The rows of a group lie close to one hidden flat surface of 12 dimensions, which passes through zero. Surfaces can cross.
(in the rows, 128 means zero)
Known rows, each followed by its group:
[130 161 113 144 140 140 140 111 161 152 127 149  56 143 111 103 111] => (2)
[ 44 117 147 165 124  80  93 151 133 124 110 148 169  75 102 107  99] => (2)
[134 118  70  74  46  85 101  98 107 110  70 154 154 189 167  44 184] => (1)
[152 116 101 152 186 147 137 128  86 131 187  51 116 153 111 105 103] => (4)
[126 148 152 127 124 100 170  92 115 122 122 177 131 186 111 138 137] => (4)
[133 132  90 102 109  99 159 100  97 175 166 173 139 108 154 172 128] => (3)
[164  92  62  61 137 155 137 165 115 151 127 151  66 131 145  66 105] => (3)
[112 111 172 193 166 121  47 134 196 114 143 118 147 141 101 143 146] => (3)
[134  97  88  44  98 135 127 139  84  64  94 100 172  88 143 136 102] => (3)
[185 120 143 127 147  68 171 131 152 108 133 142 134 107 127 167 125] => (0)
[109 114  93 158 130  71 129 127 144 132  68 136 143  77 140 132 146] => (1)
[164 169  66 129 101 126 165 101 107 133 159 174 103  40 152 201 147] => (0)
[112 160 173 123  99  84 156 128 101  96  83 146 144 122 127  93 137] => (2)
[111  95 109 103 192 124 129 150 122 121 115  89 169  90 119 119 119] => (0)
[122 144 132 127 112 148 135  86 163 169 142 134 135 137 115 155 153] => (4)
[118 160 140 115 170 185 182 177 168 160  93 102 101  93 144 119 132] => (1)
[189 149 172 103  74 164 124 143  73  71  98  75 100 125 165 124 142] => (2)
[179 159 192  72 198 159 134 161 127  53  63 100 112 115 156 166 144] => (4)
[162  90  58 127 130  29  95 112 157 121 117 119 157 163 151  65 165] => (1)
[ 87 134  99 116 112  92 110 105 168 150 120 189 149 114 109  84 156] => (3)
[170 124 130 129 167 158 141 106 157 146 160 165  71 160  87 138 132] => (3)
[131 164 110 174  95 151 126  99 146 120 151 136 110 119 106 127 154] => (0)
[163 120  99 133  76 167 184 130 106 147 136 114 113 139 146 134 148] => (0)
[160 126 116 135 111 125 181 100 140 100 128 105 104 151  74  91 112] => (3)
[140 121 113 122 157  76 126  85  92 105 142 123 135 136 124 180  91] => (4)
[129 198 112  92 160  90 147  64 106  95 121  89 146  59 101 108 143] => (1)
[ 90 173 139 147 113 180 167 112 128 191 158 184 110  84 107 156 153] => (1)
[135  98 121 128 106 123 148 142 139 139 156 131 158 134 124 126 128] => (4)
[100 167 125 172 117 154  95 116 211 133 106 114 115 137 114  98 164] => (3)
[ 96 120 128 112 125  83 129 110 121 145 152 152 182  87 129 189 100] => (1)
[147 116 107 139 154  83  71 147 121  52 114 108 152 127 136  91 147] => (1)
[151 109 185 142  86 112 115 107  60 132 119  83  92 114 128 155  78] => (2)
[137 101 133 121  90 107 136 100 120 171 128 140 108 179 137 153  91] => (2)
[119 159 158 113 158 147 145  93 130 131  92 122 145 145 127 165 166] => (2)
[101 127 121 145  54 126 140 113 156 137 125 157 143  84 103 141 131] => (4)
[ 89 166 143 144 147 133 152 112 130 130 161  90 208 145  89  48 203] => (4)
[157 110 128 124 133 136 139 128 158 127 153  98 149 136 116 137 137] => (4)
[177 166  94 156 172 162 158 134 147 117 198 139 100  88 118 159 157] => (3)
[138 135 112  75 169 125 114 164 144  83 122 125 159 125 168 144 128] => (1)
[142 139 136 184 134 157 129  84 146 139 144  96  66 128  80 158  96] => (4)
[154 146 124  84 170 122 140 143  68  86 107 114 129 111 171 146 131] => (1)
[145 129 137 134  57  73 102  83 168 153 125 165 129 203 156 138 145] => (0)
[146  91 168 170 182 120  82 139 133 137 178 124 123 133 107 165 116] => (3)
[113 123 109 146 116  98  65  95 118 144 133 110 119 115 136 131 112] => (0)
[167 123 155 117 126 125 160 103 112 150 135 103 136 167 127 129 162] => (2)
[125 118  96 110 138  81 113 108 126  92 127 116 185 177 144 128 134] => (4)
[129 124 129 155  98 127  95 141 157 122 145 161 117 101 133 151 125] => (2)
[199 153 115 115 159  93 133 139 129 100 129 143  76 117 156 115 145] => (2)
[171 125 130 167 103 122 101 117  95 132 175  93  73  67 113 122 100] => (2)
[162 125  87 124 121 118 136 106 132  97 146 131 119 146 126 155 117] => (0)
[106  74 150 133  65 128 156 161 101 101 140  93 194 121  91  89 107] => (3)
[ 88 109 112 171  87 182 110 139  89 198 194 156  84 115 111 114  90] => (0)
[119  92  79 138 107  91 130 128 147  84 158 141 163 123  99 139  77] => (2)
[ 96 136 101 135 130 163 145  95 111 174 152 121 128  97 101 128 134] => (0)
[ 76 140 105  72 137  73  64 119 113 197 129 117 185  92 179  66 161] => (1)
[109 150 126 164 139 151 110 166 114 109 124 135 123  80 123  72 172] => (1)
[167 119  89 116 147  92 129 125 158  99 133 116 129 158 124  73 142] => (3)
[134 204 131 117 146 175 159  89  98 121  96  87  82 137 121  85 161] => (4)
[136 105 147 114 119 103 165 135 167 106 166 131 193 175 105 138 114] => (1)
[162  89 150  82 142  77 164 141  82 167 139 118 123 167 141  85  95] => (0)
[140 128  88 105 127 102 131 127 100 112 131 114 139  99 142 112 123] => (4)
[163  87 151 176 139 113 138 188 113 128 178  98 131 114 106  60 136] => (2)
[135 121 124 155  86 112 119 106 113  63 136 122 137 156 108 155 100] => (0)
[142 117 152 178 152 133 143 183 185 111 135 173 103 186 119 120 132] => (3)
[134 160 106 175 126 190 133  87 183  85 125  98 120 152  81 140 166] => (0)

New rows. What belongs after each?
[139 143  99 184 131 109 119 117 198 122 153 167  55 126  85 116  87] => (2)
[136 159 135  71 138 157 169 122  88  99 131 183 102 166 135 156 101] => (0)
[107 133 136 124 134 124 128 111 124 126 153 163 127 139 103 136 105] => (0)
[172 150 125 125 125 161 179 136 162  91  67  88 143 111 157 161 191] => (0)
[144 144 166 168 112 147 149  87 151 157 103  85  97 130 108 156 144] => (0)
[ 72  91 183 169 146 161 110 128 180 185 122 110 141 149  79 131 114] => (0)
[111  80 117 167 150 134 101 156 156 177 170 149 116  87 116 168  89] => (0)
[111 109 138 104 105 136 190 200 115 113 115 150 196 109 144 101 162] => (0)
[122 109  90 109  84 165 121 124 140 194 135 120  99 133 141  97 122] => (3)
[132 195 168 121 180 133 126  62  88 163 108  98  75 101 109 116 148] => (4)
[101 135 134 136 139 146 120 110 109 143 140  95 149 131 121 141 125] => (4)
[134  96 137 179 128 120  59 196 146  67 120 110 119 102 148 142  96] => (0)
[124 125 117 136 147 114 136 123 119 163 154 123 124  88 113 111 129] => (0)
[155 125 106 110 155 134 134 122 121 123 148 123 123 129 140 164 120] => (4)
[128 109  72 123 113  88 121 147 113  73 105 163 145  76 145 143 122] => (1)
[165 101 108 138 157 153 137 167 134 157 154 106  87 133 134  98 120] => (0)
[ 98 100 118 107 167 149 128 117  97 178 107  72 141  94 128 139 112] => (0)
[116 126 112 120 110 140 186 121  86 102 151 119 159 107  97 136 105] => (2)
[135 171 129 133 118 178 158 135 112 112 138  75 137  91 125 104 164] => (3)
[137  65 163 152 139  95 134 164 148 157 155 129 195 170 124 109 169] => (2)
[121 109 145 120 170 157 111 140 126 120 108 109 150 132 145 189 132] => (2)
[141 115 117  90 154  89  82  75 120 200 122 130 140 141 179 182 158] => (2)
[ 93 156  86 142 182 178  65 156 199 124 116 122 104 110 132  87 151] => (2)
[132 151 155 147  67  99 153  67 139 151 136 187 111 135 112 189 123] => (2)
[112 101  97 130 129 138 154 165 139 171 162 157 156  86 128 121 144] => (0)
[147 127 142 104 132 113 161 121 122 121 198 128 167 159 107 128 117] => (1)
[130 153 101 133 106 109  93  88 165  81 140 162 138 173 118 131 142] => (0)
[149 147 130 153 151 128 156 128 121  93 105 112  74 119 112 135  88] => (3)
[130 154 149 140  88 160 117 118  96  95  93 106 106 145 142 135 125] => (0)
[169  76 138 149 119 161 133 154 119 177 190 114 129 138 134 150 142] => (2)
[127 117 185 112 161 199 128 159 135 102 106 144 107 151  85  99 140] => (3)
[201 147 128 107  89  81 105  73 131 114 114 161  71 142 167 204 117] => (2)
[137 127 173 111 113 135 149  91 120 134  99 107 164 183 134 160 161] => (2)
[ 72 142  79 110 177 135 107  88 120 136  98  90 103 121 107 116  64] => (2)
[167 160  59 150 160  43 131 114 130 129 185 119 146  92 158 108 163] => (3)
[127  81 125 212 119  80 101 122 138 162  70 126 106 150 136 127 150] => (1)
[166 128  74  92 149 144 139 131 129 141 133 117  71 123 120  52 132] => (3)
[158  98  88 136  56 201 185 139 160 137 205  96 155 203  87  57 159] => (2)
[165 122 118 117 162  37  96  89 138 128 140 127 124  84 119 124 126] => (4)
[162 142 121  66 118  47 151 141  65 139 135 141 140 117 175  52 144] => (0)
[ 69 148 158 165  77 157 122 114 145 143 105 127 141 121 102 111 143] => (4)
[106 127 124 111 183 145 150 113 144 134 123 129 152  90  99 174 120] => (0)
[122 109 105 161  98  88 100 132 157 160 149 103 151 144 148 100 134] => (3)
[149 150 146 138 130 103 166 122 118 139 126 125  96 144 109  61 139] => (2)
[165 149  51  86 119 115 164 121 129 102 151 170 101 123 142 129 113] => (2)
[152  93 179 177  71 106 148 187 147  66 103 116 159 147 134 141 122] => (0)
[163 155 119 118 144 133 127 137 168  48 103 100 139 157 127  85 169] => (2)
[132 138 119 159 177 172 160 127 171 143 166 168 121 115  95 192 146] => (2)
[ 76 160  94  97 124 123  79  73 146 151 125 156 155 152 129 104 159] => (0)
[178 126  89  82 135 155 153 118 132 114 126 134 104 174 157 166 119] => (2)
[147 167 148 112 136 120 131 104 138  87  93 130 136 138 140 153 160] => (2)
[121 102 185 135  79 117 157 140  74 126 132 139 162 114 126 171 116] => (2)
[147 132 104 137 115  91 183 122  99  87 168 124 160 103  90  93 136] => (0)
[ 59 116 138  82 170 210 153 175 123 159 134 187 149 129 118 150 107] => (0)
[123 121 115 124 148  88 109 144 114 117 130 163 139 147 150 116 125] => (4)
[113 162 104 134 107 197 110 116 161 161 106 117  85 153 144 105 154] => (4)
[131 102 132  85 121 133 101 112 131 164 113 118 145 154 170 192 111] => (4)
[116 167 145 129 132 127 125 103 138 115 166 183 108 163  90 100 126] => (0)
[107 148 126 159 180 127 110 103  98 119 153 120 120 104 109 169 106] => (4)
[125 104 186 131 171 133  81 112  97 181 139 148  96 145 138 199 103] => (3)
[140 146 128 133 159 109 124 157 131 140 109 161  56 116 149 103 102] => (2)
[ 80 134 114 136  70 177  94 131 163 183 127 135 144 111 162 166 143] => (3)
[100 122 101 101 127 131 119 149 113 117 109 118 139 123 142 101 104] => (2)
[139 107  89 151 123 138 113 157 170 117  61 168  99 144 169 166 148] => (1)
[116 135  80  54 155 156 146 137 126 132 141 183 144 166 147 116 138] => (0)
[116 132 161 104 122 174 143 123 128 184 111 126 101 160 153 172 109] => (1)
[155 155  70 151 128 150 119 118 129  97 150 121  98  85 133 144 145] => (0)
[126 111  75 104 103 120 171 179 104 110 178 167 179  93 133  89 139] => (2)
[129 107 160 178  97 169 145 150 139 130 152 101 126 142 115 163 104] => (3)
[120 112 101 127 161 151 122 157 135 157 151  90 139 135 123  53 151] => (2)
[103 108 133 136 100 161 108 157  86 159 136 172 110 113 153 156 114] => (1)
[101 151 154 116 109 146 116 116  99 161  98 140 112 105 155 156 127] => (0)
[ 95 143 101 139 100 163 131 132  62 123 149 121 131  84 120 101 126] => (0)
[121 145 124  91 151 157 114 101 115 164 124 104 132 153 161 152 143] => (4)
[ 98 119 132 157 109  96 123 144 153 120  87 137  50 183 102  58  25] => (2)
[145 132 118 120 102 101  91  87 134 159 108 120  59 159 145 114  90] => (2)
